The rows of a group lie close to one hidden flat surface of 12 dimensions, which passes through zero. Surfaces can cross.
In the rows, zero is written as 100.
Known rows, each followed by its group:
|  91 | 128 |  89 |  56 |  88 |  96 |  99 | 127 |  81 | 128 | 104 | 102 |  66 | 108 | 114 |  97 | 108 | 129 | 122 | 125 |  78 | 133 |  95 |	(2)
|  82 | 102 |  63 |  71 |  80 |  93 |  72 |  78 |  57 |  97 | 125 |  84 |  52 |  93 |  99 |  81 |  92 | 107 |  77 |  73 |  97 |  85 | 146 |	(2)
|  82 | 123 |  90 |  97 | 139 | 102 |  58 | 100 | 124 |  90 |  55 | 107 | 108 |  82 |  92 |  77 |  93 |  90 |  90 | 107 | 129 | 129 | 133 |	(2)
|  83 | 118 |  79 |  76 | 110 |  98 | 129 | 115 |  92 | 101 | 135 |  70 | 109 | 122 | 109 |  92 |  88 | 102 | 105 |  92 |  47 |  81 |  79 |	(1)
|  83 |  99 | 122 |  81 |  81 |  87 | 114 | 124 | 116 |  87 | 136 |  86 |  98 |  93 |  91 | 110 | 101 | 105 |  98 | 113 |  97 |  80 |  64 |	(0)
|  74 |  96 |  71 | 114 |  93 | 137 | 152 |  53 |  84 |  88 | 133 | 118 | 128 |  75 |  99 | 123 | 128 | 106 | 105 | 103 |  72 | 103 |  90 |	(3)
|  94 |  91 | 142 | 108 |  77 |  74 | 114 | 105 | 123 |  62 | 105 |  79 | 100 |  78 |  67 |  99 | 138 | 105 | 106 | 106 | 111 |  99 |  66 |	(2)
| 166 |  92 |  89 | 105 | 111 |  84 |  78 | 111 | 122 |  99 |  78 | 101 |  69 | 100 | 125 |  73 |  86 | 107 |  89 |  75 | 111 | 104 | 115 |	(1)
|  60 | 115 | 118 | 108 | 112 |  82 | 101 | 106 | 129 |  82 | 122 |  78 | 121 | 107 | 110 | 116 |  98 | 104 | 111 |  98 |  67 |  86 |  56 |	(1)
| 125 |  74 |  91 | 111 | 119 |  95 |  81 |  71 | 126 |  79 | 107 | 104 |  99 |  61 | 130 | 122 | 106 |  96 |  73 |  56 | 102 | 118 | 110 |	(0)
| 101 |  94 |  89 | 113 |  90 |  97 |  71 | 132 | 110 |  84 |  76 | 113 |  79 | 119 | 109 |  64 |  48 |  83 | 111 | 100 | 105 |  64 |  65 |	(0)
| 144 | 127 | 107 |  96 |  99 |  93 | 131 | 122 | 119 |  99 |  71 |  96 |  99 | 113 |  87 |  59 | 105 | 103 | 123 | 127 |  99 | 118 |  85 |	(1)
| 104 |  99 |  72 |  78 | 113 | 115 |  76 |  75 |  96 | 130 | 107 |  91 |  64 |  70 | 105 |  78 |  86 | 121 |  92 | 119 |  81 | 112 | 131 |	(0)
| 149 | 102 |  84 | 115 |  94 | 133 | 124 |  74 |  60 | 109 |  97 | 113 | 126 |  84 |  92 | 101 |  94 |  92 |  95 |  90 |  89 |  98 | 124 |	(3)
|  94 |  55 | 126 | 136 |  77 |  98 |  72 |  74 |  56 | 114 |  83 | 105 |  99 |  98 |  83 | 123 |  93 |  77 | 112 |  80 | 108 |  90 | 101 |	(3)
| 154 | 119 |  86 |  34 |  89 |  83 | 117 | 139 |  95 | 118 | 118 |  83 |  60 | 111 | 107 |  74 |  98 | 116 |  89 | 101 | 100 | 113 | 115 |	(2)
|  93 |  63 | 119 |  96 | 103 |  95 | 145 | 132 | 104 | 106 |  93 |  91 | 104 | 132 |  76 |  98 | 153 |  96 | 105 | 118 | 112 | 106 |  92 |	(1)
| 123 | 109 |  90 |  98 | 100 | 109 |  90 |  68 |  83 |  91 | 124 |  98 | 121 |  66 | 109 | 120 |  72 |  90 |  77 |  64 |  93 |  92 | 117 |	(1)
|  55 | 108 | 101 |  97 |  69 | 108 |  95 |  55 | 104 | 112 | 116 |  77 |  84 |  97 |  63 |  79 |  67 |  85 | 116 | 142 |  91 |  82 |  89 |	(0)
|  80 | 113 | 114 | 115 |  77 |  85 |  64 |  92 |  82 | 108 |  71 | 110 |  84 | 110 | 105 | 101 |  73 | 103 | 134 |  99 | 108 |  92 |  85 |	(3)
| 107 | 131 | 108 |  89 |  79 | 117 | 136 | 136 | 100 |  99 | 124 |  97 | 129 | 122 |  81 |  96 |  93 |  92 | 104 | 133 |  82 |  91 |  78 |	(3)
| 126 |  83 |  66 | 109 |  98 | 125 | 142 | 107 |  64 | 103 | 105 | 132 | 114 | 124 | 128 | 117 | 112 |  99 |  97 |  72 |  95 |  93 | 110 |	(1)
|  96 |  93 |  65 |  87 |  88 | 113 | 118 |  85 | 112 |  79 | 128 | 111 |  86 |  85 | 120 |  98 |  81 |  90 | 103 |  93 |  79 | 101 |  70 |	(0)
| 161 | 145 | 109 |  68 |  86 |  94 |  92 | 126 |  95 | 115 |  84 |  84 | 101 | 111 |  76 |  68 |  66 |  83 |  99 | 113 | 102 | 116 | 112 |	(3)
| 104 |  95 |  99 | 104 |  95 |  80 |  94 | 113 |  94 | 120 |  83 |  65 |  80 | 172 |  88 |  64 |  92 |  83 | 107 | 101 |  91 |  84 | 122 |	(2)
| 112 |  89 |  99 | 155 | 108 | 106 |  86 |  70 |  78 | 125 |  54 | 107 | 101 | 126 | 106 |  92 | 112 | 106 | 122 |  95 |  91 | 113 | 126 |	(0)
|  83 | 106 |  94 | 113 |  88 | 105 | 121 | 106 |  78 | 111 | 102 |  96 | 103 | 136 | 103 |  95 |  98 | 108 | 124 | 109 |  71 |  81 |  83 |	(1)
| 103 |  38 |  84 | 116 | 132 | 129 | 102 | 101 | 109 | 139 |  98 | 105 |  66 |  74 | 105 |  80 | 122 | 146 |  93 | 141 |  78 |  85 |  99 |	(0)
|  96 | 108 |  89 | 132 |  81 | 101 | 133 |  89 | 105 |  96 | 108 | 104 | 115 | 165 | 127 | 108 |  82 |  72 | 128 |  82 |  69 |  94 |  71 |	(2)
|  91 |  89 | 130 |  81 |  82 |  69 |  91 | 147 | 121 |  70 | 122 |  90 |  77 |  91 |  95 | 103 | 118 | 117 |  88 |  98 | 122 |  75 |  65 |	(2)
|  79 | 150 | 110 | 143 |  99 | 106 |  67 |  98 | 105 |  90 |  95 | 105 | 118 |  94 | 116 | 113 | 108 | 122 | 116 | 110 |  62 | 123 |  89 |	(3)
|  59 | 128 |  87 |  72 | 121 | 119 |  53 | 119 |  68 |  95 | 102 | 126 | 125 |  59 | 103 | 125 |  72 |  99 |  81 |  93 | 112 | 102 | 118 |	(1)
| 102 | 116 |  97 | 130 | 110 | 122 |  98 |  57 |  56 | 127 |  94 |  89 | 134 |  87 |  87 | 104 |  92 | 109 | 102 |  98 |  73 |  86 | 131 |	(1)
| 146 |  83 | 156 | 116 | 108 |  95 | 106 | 107 | 106 | 146 |  77 |  76 | 116 | 103 |  61 |  91 | 107 | 109 |  98 | 137 | 117 |  87 | 111 |	(2)
|  93 |  84 |  96 | 133 | 125 | 119 | 114 |  93 | 109 |  80 | 110 | 110 | 124 |  64 | 102 | 106 | 130 | 127 |  83 | 100 |  92 |  79 |  95 |	(3)
| 108 |  47 | 121 |  98 |  87 |  74 | 114 |  70 | 114 | 121 | 141 |  52 |  74 | 121 | 100 | 119 | 118 |  85 |  94 |  81 |  70 | 105 | 100 |	(2)
|  80 |  44 | 117 | 121 | 138 |  88 |  90 | 107 | 121 |  94 |  85 |  88 |  90 |  86 |  96 | 102 | 154 | 114 |  85 |  94 | 110 | 103 | 108 |	(3)
|  98 |  95 |  99 |  82 | 122 | 102 |  96 | 107 | 115 |  91 |  87 |  98 |  98 |  62 |  85 |  88 | 112 | 102 |  92 | 112 | 105 | 125 | 102 |	(0)
| 101 |  96 | 108 |  80 | 117 |  81 |  83 | 113 | 139 |  71 |  94 |  87 |  94 |  73 |  96 |  91 | 106 |  89 |  89 |  92 | 110 | 122 |  90 |	(2)
| 109 | 121 | 106 | 113 |  87 | 120 | 100 | 118 |  96 |  76 | 136 |  95 | 132 |  76 |  93 | 111 |  94 |  97 |  81 | 105 |  66 |  89 |  78 |	(3)
|  93 | 101 | 132 | 101 |  90 |  88 |  78 | 114 | 110 | 115 | 102 |  96 | 100 | 128 |  95 | 113 |  86 |  96 |  91 | 108 | 131 |  80 | 107 |	(1)
| 158 | 120 |  84 |  91 | 105 | 124 | 125 |  83 |  86 | 108 | 120 | 114 | 115 |  50 | 115 | 114 | 108 | 130 |  84 |  92 |  84 | 116 | 115 |	(0)
| 108 |  73 | 116 |  96 |  61 |  69 | 103 | 141 |  82 |  71 | 130 |  84 |  64 | 103 | 107 | 101 | 113 | 111 | 104 |  69 |  78 |  69 |  52 |	(2)
| 120 | 112 | 124 | 125 | 117 |  91 |  65 | 106 | 121 |  69 |  75 | 115 | 120 |  46 | 115 | 119 | 114 | 113 | 100 |  82 | 106 | 129 |  83 |	(0)
|  58 |  89 |  88 |  90 | 129 | 100 | 120 |  59 | 135 | 108 | 108 |  90 |  89 |  87 |  93 |  94 | 125 | 127 |  89 | 123 | 120 |  92 | 125 |	(3)
| 108 |  76 |  99 |  55 | 106 | 112 | 123 |  79 |  94 | 107 | 127 |  85 |  95 |  37 |  62 |  99 | 122 | 110 |  74 | 123 | 113 | 104 | 121 |	(2)
| 114 | 109 |  92 | 120 | 113 | 122 | 114 | 120 | 131 | 122 |  67 | 126 |  92 | 109 | 110 |  70 |  94 | 124 | 127 | 154 |  97 | 104 |  76 |	(0)
| 124 | 151 | 108 | 103 |  94 | 101 |  82 |  84 | 136 |  73 | 105 | 123 | 128 |  64 | 111 | 117 |  63 | 101 |  88 |  93 | 135 |  99 |  94 |	(2)
| 118 | 103 | 104 | 101 | 107 | 102 | 124 | 111 | 122 |  82 |  87 | 122 | 119 |  98 | 108 | 111 | 123 |  95 | 102 |  99 | 119 | 131 |  91 |	(1)
| 118 | 127 | 111 |  89 |  95 |  96 |  83 | 133 |  78 | 105 |  86 | 106 | 120 | 127 |  89 |  92 |  60 |  87 |  87 |  90 | 137 |  63 | 119 |	(0)
| 160 | 107 | 116 | 135 | 109 |  94 |  69 | 114 | 109 |  92 |  99 |  88 | 114 |  95 | 118 | 107 | 105 | 103 |  75 |  68 |  78 | 113 | 115 |	(3)
| 133 | 124 | 114 | 109 |  95 |  96 | 102 |  52 | 111 | 103 |  78 | 101 | 113 |  76 |  88 |  98 |  90 |  93 | 114 | 100 | 120 | 123 | 113 |	(3)
|  76 | 112 | 108 | 101 | 100 |  99 |  58 |  85 |  91 |  93 | 122 | 109 | 119 |  85 | 125 | 146 |  74 |  91 |  80 |  65 | 106 |  94 | 113 |	(1)
| 124 | 150 | 108 |  87 |  82 |  90 |  91 |  84 | 102 |  71 |  82 |  90 | 119 |  71 |  70 |  75 |  70 |  71 | 110 |  98 | 107 | 121 |  92 |	(0)
|  99 | 115 |  93 |  88 |  48 |  82 |  84 |  50 |  95 |  87 | 135 |  77 |  66 |  93 | 108 | 107 |  79 |  80 | 108 |  72 |  74 | 124 |  96 |	(1)
|  91 | 124 |  99 |  78 | 100 | 115 |  81 | 127 |  76 | 105 |  89 |  91 | 106 |  81 |  72 |  86 | 102 |  89 | 105 | 129 |  77 | 139 | 105 |	(3)

New rows, each followed by its group:
| 128 | 109 | 132 |  86 |  98 |  79 |  92 | 113 | 111 | 133 |  97 |  96 | 111 | 159 | 104 | 130 | 108 |  77 |  76 |  88 | 149 | 120 | 155 |	(1)
|  47 |  86 |  93 | 128 |  91 | 101 |  99 |  86 |  83 |  63 |  92 |  88 | 110 | 101 |  71 |  80 | 102 |  72 | 114 |  94 |  82 |  82 |  76 |	(2)
|  49 | 104 | 101 | 141 | 100 | 111 |  90 | 103 |  77 |  90 |  70 | 120 | 108 |  97 | 100 | 107 | 125 | 110 | 136 | 111 |  80 | 112 |  73 |	(2)
|  92 | 107 | 114 | 110 |  91 | 111 |  74 | 104 |  61 | 157 |  97 | 114 |  89 | 101 | 116 | 122 |  82 | 130 | 119 | 123 |  79 |  94 |  96 |	(2)
|  87 |  85 | 110 | 112 | 119 |  99 |  96 | 125 | 114 | 146 |  93 | 110 | 103 | 164 | 125 | 119 |  89 | 103 |  99 | 117 | 116 |  80 | 112 |	(2)
| 106 |  61 |  78 |  58 | 112 | 104 |  97 | 131 |  65 | 138 |  84 | 106 |  77 | 134 |  99 |  98 |  99 |  69 |  90 |  93 | 116 | 124 | 140 |	(3)
|  84 |  81 |  98 |  89 |  96 |  94 | 116 | 137 |  95 |  74 | 102 | 110 |  97 |  94 | 101 | 105 | 131 |  92 | 107 |  91 |  94 | 117 |  70 |	(1)
|  99 |  92 |  87 |  57 | 125 | 116 |  99 | 143 |  76 | 132 |  90 | 110 |  88 |  76 |  95 |  90 | 104 | 120 |  98 | 130 |  96 | 109 | 105 |	(2)
|  62 | 105 |  96 | 122 |  98 |  94 |  77 | 103 |  49 |  83 |  83 | 121 | 122 | 127 | 116 | 132 | 105 |  82 | 104 |  53 | 109 | 100 | 117 |	(0)
| 106 | 148 |  83 | 110 |  90 | 105 | 142 |  62 | 113 | 119 |  93 | 111 | 102 | 138 | 116 |  84 |  91 | 127 | 130 | 119 | 107 |  86 | 109 |	(3)
| 119 | 117 | 132 | 103 |  66 |  89 |  66 | 131 |  91 |  79 | 108 |  93 | 109 |  89 |  89 | 111 |  69 |  68 | 103 |  90 |  83 | 109 |  64 |	(3)
|  77 |  78 |  96 |  95 |  95 | 118 | 126 | 120 |  81 | 113 | 129 | 122 | 105 | 110 | 101 | 120 | 100 | 115 |  90 | 116 | 117 |  50 |  93 |	(2)
|  55 | 122 | 118 | 108 | 102 |  89 |  61 |  93 |  77 | 102 | 106 | 110 | 118 | 104 | 119 | 152 | 107 | 108 |  92 |  73 | 111 | 104 | 122 |	(0)
| 129 | 123 |  81 |  91 |  79 | 105 | 104 | 116 |  87 |  92 |  92 | 118 |  89 | 107 | 113 |  86 |  77 |  99 | 112 |  94 | 100 | 100 |  86 |	(1)
| 118 |  70 |  91 | 136 | 108 | 103 |  95 |  85 | 112 | 108 |  62 |  95 |  76 | 111 | 100 |  66 | 107 |  96 | 119 | 106 |  86 | 115 |  95 |	(0)
| 164 |  95 |  86 |  79 | 103 | 110 | 120 |  93 | 102 | 144 | 130 | 110 |  93 | 115 | 150 | 132 |  80 | 114 |  81 |  82 |  98 | 104 | 124 |	(2)
| 101 |  73 | 113 |  74 |  96 | 112 | 125 | 110 |  94 |  93 | 133 |  73 | 116 |  74 |  53 | 100 | 115 |  73 |  77 | 121 |  91 | 102 |  98 |	(3)
| 122 | 117 | 115 | 121 |  82 |  84 |  59 |  99 |  95 |  70 |  90 |  87 |  99 |  84 |  91 |  79 |  58 |  87 |  97 |  74 | 100 |  74 |  82 |	(2)
|  51 |  72 |  78 |  96 | 110 |  99 |  66 |  94 | 123 |  96 | 112 | 129 |  71 | 102 | 144 | 134 | 105 | 102 |  84 |  80 | 119 | 116 | 110 |	(1)
|  67 |  96 | 112 |  91 | 100 | 101 | 130 |  72 | 118 | 117 | 123 |  75 |  99 | 101 |  63 |  83 | 109 | 120 |  92 | 144 | 115 |  59 | 110 |	(3)
| 106 | 116 | 104 | 121 | 112 | 127 |  89 |  44 | 103 | 136 | 102 | 128 | 129 |  69 | 124 | 148 |  83 | 113 | 104 | 111 |  99 | 125 | 116 |	(2)
|  39 | 130 |  84 |  90 | 104 |  94 |  61 |  67 | 100 |  98 |  95 |  92 |  70 |  72 | 100 |  80 |  90 | 128 | 116 | 114 |  87 | 104 | 103 |	(3)
| 121 |  84 | 120 | 136 |  63 |  87 | 126 |  85 |  95 |  99 |  86 |  95 |  87 | 124 |  89 |  95 | 132 |  94 | 130 | 102 |  93 | 115 |  84 |	(1)
|  81 |  78 | 127 | 101 |  90 |  88 |  96 |  85 |  89 |  96 | 120 |  84 | 114 |  96 |  83 | 131 | 122 |  84 |  86 |  86 | 108 | 105 | 108 |	(1)
|  82 | 123 |  75 |  80 |  77 | 103 | 115 |  88 | 119 |  83 | 132 |  89 |  80 |  92 | 109 |  79 |  65 | 102 | 114 | 110 |  69 |  80 |  59 |	(1)
| 118 | 110 |  69 |  89 |  86 | 108 | 165 | 109 |  92 |  86 | 109 | 105 | 104 | 132 | 107 |  86 | 121 |  94 | 112 |  94 |  86 | 109 |  92 |	(2)
| 116 | 100 |  97 |  92 |  88 | 114 | 114 | 106 |  75 | 127 | 118 | 116 |  98 |  98 | 119 | 120 |  86 | 118 | 108 | 107 |  83 |  91 |  87 |	(2)
| 100 |  86 |  87 | 140 | 101 | 115 | 105 |  59 | 106 |  80 |  78 | 115 | 111 |  80 | 100 |  96 | 103 |  82 | 116 |  93 |  92 | 116 |  85 |	(0)
| 105 | 119 |  81 |  65 |  95 | 118 |  78 |  87 | 105 | 117 | 130 | 100 |  81 |  63 | 101 |  91 |  55 | 115 |  82 | 120 |  98 |  83 | 109 |	(0)
| 120 | 125 | 132 |  82 |  86 |  74 |  63 | 124 |  80 | 121 | 107 |  73 |  93 | 122 |  86 |  94 |  74 | 108 |  83 |  96 | 116 |  70 | 128 |	(0)
| 104 |  71 | 133 | 100 | 137 |  97 |  99 | 120 | 125 | 103 |  90 |  94 | 127 |  80 |  74 | 104 | 117 | 103 |  70 | 116 | 140 |  84 | 114 |	(1)
|  89 | 161 | 102 |  91 |  87 | 107 |  99 |  96 | 120 |  84 |  97 | 127 | 114 |  84 | 101 | 108 |  97 | 120 | 101 | 120 | 138 | 109 | 104 |	(2)
| 108 | 110 |  89 | 124 |  81 |  95 | 100 |  86 | 120 | 114 |  86 |  93 |  58 | 127 | 110 |  56 |  81 | 123 | 134 | 127 |  79 |  84 |  79 |	(1)
| 100 |  91 | 104 | 132 | 120 | 102 |  62 |  79 | 171 | 121 |  80 | 108 |  72 |  96 | 128 |  88 |  80 | 120 | 108 | 136 | 104 | 113 |  89 |	(0)
| 118 |  63 |  90 | 133 | 136 | 113 | 101 |  90 |  99 | 128 |  82 | 120 | 112 | 118 | 137 | 128 | 113 | 101 |  92 |  77 |  94 | 113 | 127 |	(2)
|  90 | 138 | 110 |  86 |  85 | 103 | 100 |  75 |  66 | 121 | 134 |  97 | 118 |  89 | 107 | 143 | 109 | 123 |  90 |  92 |  91 | 106 | 132 |	(0)
| 130 |  91 | 112 | 105 | 112 | 112 | 127 | 105 |  88 | 134 |  79 |  95 | 115 | 113 |  75 |  85 | 106 | 101 | 107 | 129 | 103 |  96 | 114 |	(2)
| 121 | 101 |  77 | 110 | 117 | 106 | 125 | 101 |  92 | 104 |  73 | 113 | 103 | 125 | 106 |  87 | 136 | 110 |  95 |  91 | 120 | 114 | 143 |	(2)
| 105 |  88 | 114 |  70 |  89 |  73 |  80 | 147 |  97 |  89 | 108 |  93 |  79 | 122 | 105 | 109 | 100 |  81 |  84 |  72 | 119 | 106 | 104 |	(1)
| 120 |  75 |  80 | 110 | 109 | 137 | 141 | 105 |  88 | 135 | 120 | 120 |  92 |  89 | 114 | 102 | 119 | 149 | 102 | 135 |  73 |  78 |  92 |	(0)
| 124 | 122 |  91 | 121 | 131 | 112 |  90 |  94 | 107 | 114 |  82 | 103 | 109 |  97 | 108 |  84 | 106 | 132 |  89 | 106 | 102 |  96 | 135 |	(3)
| 153 | 114 |  74 |  74 | 103 |  92 | 110 | 102 |  95 |  85 |  84 |  89 |  92 | 104 | 103 |  69 |  90 |  75 |  95 |  70 |  94 | 129 | 118 |	(0)
| 110 | 132 | 141 | 129 |  84 |  84 |  56 |  91 | 121 | 109 |  77 |  96 | 100 | 107 |  90 | 100 |  73 | 105 | 112 | 114 | 125 |  96 |  99 |	(1)
| 122 | 107 | 128 | 108 |  42 |  96 |  90 | 122 |  72 |  98 |  71 | 133 |  87 | 119 |  81 | 111 | 112 |  81 | 117 | 106 | 146 | 125 | 100 |	(1)
| 121 |  73 | 104 |  98 | 111 |  64 |  70 |  99 | 106 |  95 |  97 |  77 |  82 | 129 | 116 | 106 | 100 |  75 |  72 |  43 | 116 | 104 | 140 |	(0)
|  78 | 111 |  78 |  58 |  73 |  96 |  75 |  86 |  79 |  87 | 107 | 115 |  75 |  77 | 107 | 105 |  47 |  75 | 110 |  83 | 108 | 104 |  83 |	(3)
| 137 | 117 | 116 | 123 | 123 |  84 |  84 | 126 |  86 |  93 |  81 |  86 | 126 | 108 | 114 | 103 |  92 | 107 |  99 |  63 |  75 |  90 |  97 |	(1)
| 126 |  60 | 130 | 132 |  98 | 107 | 122 |  92 |  96 | 102 | 113 | 122 | 120 |  66 | 108 | 146 | 132 | 125 |  95 |  91 | 107 |  84 |  79 |	(2)
| 124 |  97 |  77 |  90 | 100 | 111 |  90 |  97 |  35 |  90 |  75 |  98 | 113 |  92 |  64 |  68 |  70 |  62 |  87 |  71 | 115 |  80 | 135 |	(0)
|  73 | 107 |  79 |  87 |  85 |  87 |  81 | 108 |  99 |  79 | 122 | 104 |  73 | 114 | 133 | 106 |  86 |  99 |  96 |  70 |  90 |  96 |  90 |	(2)
| 112 | 105 | 110 | 110 | 123 | 109 | 110 | 126 | 116 | 135 |  97 | 118 | 103 | 111 | 126 | 118 | 130 | 149 | 102 | 129 |  98 | 110 | 106 |	(0)
| 167 |  93 | 108 | 115 |  83 |  94 | 105 |  96 |  66 | 126 | 112 |  77 |  82 | 112 | 106 |  92 | 103 | 123 |  96 |  80 |  72 |  80 | 115 |	(0)
| 122 | 115 |  96 | 110 |  87 | 116 | 108 | 144 |  71 | 101 |  94 | 125 | 121 | 123 | 111 | 107 |  90 |  90 | 109 |  97 |  85 |  98 |  82 |	(3)
